There are 3 ways to turn a row about zero (a turn may also mirror it). The second row of each pair is the first, turned, with some noise. The first 27 pairs use one turn. New pairs use 2 turns, one after the other, and a turn may come again.
(in the rows, 128 means zero)
Known pairs, each followed by its turns in order:
[134 154 151 155 124  97 122 140]
[ 92 111 110 153 126 137 123 150] => F

[108 164 138 123  94 129 153 112]
[117 115 135 113 121 130 179 157] => F

[ 55  98 118 177 118  68 175 115]
[ 66 133 187  97 105  71 106 173] => F

[122 167 171 126 149  81 147 159]
[134 148 110 208 133 104 122 128] => E

[111 144 159  83 111 101 141  82]
[ 90 174  95 114 138 170 101 130] => S

[188  97 184 121 122 131 123 132]
[ 91 121 171 110 176 144 164 149] => S

[183 152 160 162 140 132 157  36]
[154 127 210 133 142  86 202 148] => E

[125 102 119  92 151  56 145 161]
[107 197 165 174 109 132  95 131] => F

[ 98 180 108 159 102 123  93 150]
[131 133 149 169 124 192  88 134] => E

[129 135 106  57 143  96 120 122]
[146 177 152 134 115 174 125 141] => F

[116  85 140 144 106 125 111 169]
[100 137 134 134 178  98 112 106] => F

[100  86 132 105  97 122 102 156]
[148  96 103  93 132 151 115 166] => S

[118 117 112 121 138 191 156  81]
[138 115 131 178 163 146  96  84] => S

[115  79 143 150 127 165  93 101]
[148  65 130  86 148 148 152 118] => E

[135  77 151 121 120 167 108 158]
[130  72 134 119 166 144 138 154] => S

[102  92 142 132 170  88 143 170]
[156 134  81 114 143 114 176 148] => S

[104 115 186 168 148 123  91 150]
[164  72  92 165 157 140 124 129] => E

[105 178 139 119 156 138  89 102]
[134 140 155 155 182 157 127  97] => E

[152 127  91 114 142 114 132 138]
[139 163 112 125 105 139 111 125] => F

[130 114 130 109 143  73 111 170]
[106 172 137 165 137 138  93 136] => F

[121 130 148 144 168 120 119 165]
[143 123 104 156 164 118 101 142] => E

[ 93 182  96 157 109 161 178 146]
[171 154 168 140  79 135  69 120] => E

[112 145  98 157 162 155 115 121]
[145 104 123 149  95 118 142  81] => S

[164 138 137  41 224  86 119 103]
[ 69 177  76  75 185  94 146  60] => S

[111 182  59  70 159 135 141 215]
[122 113  61 120 105  12  80 134] => S

[127 143 117 135 176 125 155 169]
[145 156 106 138 150 103  87 153] => E

[136 174 138  99 110 197 115 142]
[183 120  92 134 163 137 180 135] => F

New pairs. What belongs after each?
[182 161 177 167 132 154 118  82]
[200 105 151 135 178 155 110 119] => F S

[146 133 143 184 107 188 110 152]
[112 121 153 144 179 137  92  67] => E F

[ 94  92 111 122 155 107  83 124]
[129 162 141  80 152 111  89 111] => E E

[ 64 138 154 124 131 120 143 114]
[121 112  87 102  87 129 140 103] => E F

[105 155 119 132 151 148 106  94]
[115 110 133  76 124 135 135 118] => S F

[ 92 125 201 131  80 141 122 170]
[172  59 118 159 138  95 124 179] => S S

[132 151 154 188 154 143 155 131]
[152 162 150 182 114 135 153 160] => S S

[ 60 146 160  93 116  57 120 125]
[164 148 217  93  97 142 105 155] => E E

[106 160 169 128 152 121  64  97]
[168 114 122 136 164  98 100  77] => F F

[170 110 139 138 135 138 135 108]
[160 125 123 150 148 102 142 113] => S E

[150  61 134 138 135  69 135 151]
[ 86 160 103 133 176  68 131 136] => S S

[ 99 124 149 204 130 123 113 153]
[170 115  90  72 119 131 158 130] => F S

[111 140 134  99 160 102 170  92]
[116  74 128 160  84 111 127 115] => F E

[109 142 153 173 121 132  96 147]
[131  99 123 115  73 114 118 124] => S E

[ 87 163 133 154 136 110 138 115]
[136 137 163 148  96 123  99 139] => S S

[167 143 164 146 120 147 118 139]
[117 113 162 151 148  89 136 141] => S F

[129  53 140 113 188 155 134 155]
[164 148 144 144  58 100  83 103] => S F

[125 129 136  28 145 123 174 144]
[136 211 155 159 117 182 172 130] => E E

[123 111 153 146 133  84 101 120]
[106 130 117 164 159 112  89 140] => S S

[115 102 181 145 154 103 126 119]
[103  89 160 128 162 115  96 110] => F F

[126 146 163 136  55 165 156 113]
[175 171 103 109  91  73 143 125] => F E

[113 114 179 178 102 116 189  94]
[ 59 151 101 146 100 100 157  70] => E F

[147 120 155 122  93 126  34 157]
[147 169 190 137 184 115 157  95] => S F

[108 174 133 126 150  53 123  81]
[142 129 122 130 218  86 153 118] => F F

[ 88  86 172 170 141 135 139 103]
[158 106  94 122  95  76 145  97] => S F

[148  81 145 148 105  96 116 145]
[122 175 143 111 145  78 126 120] => E F

[120 113 132 100 133 163 108 132]
[132 146 113 104 152 137 155 113] => E E

[158 146 105 143 153 141 150 122]
[117 130 126 169 144 148 124 145] => E F

[123 146 127 165 132 163 135  87]
[103  69 126 101 124 116 140 113] => S F

[123  89 104 146 131 125 129 139]
[117 128 135 126 133 169 115 147] => F F

[155 101 129  92 187 133 151 161]
[117 100 187 157 133 149 151 170] => F E

[ 74 127 143 189  58 126 130 139]
[139  81 212 135 151 148 105 160] => E S

[167 107 137 160 115 192 113  95]
[154 148 137 110 178 149 102  82] => F S

[127 103 175 134 112 142 153 107]
[163 117 114 126 115 108 183 128] => F E

[171 120 119 136 128 124 149 120]
[147 135 125 162 150 109 142 131] => S E

[155  79  95 145 161 143 160 149]
[120 172 139 116 163 105 182 109] => S S

[ 87 127 131 174 131 114 123  95]
[131 105  93  88 142 148 136 161] => F S

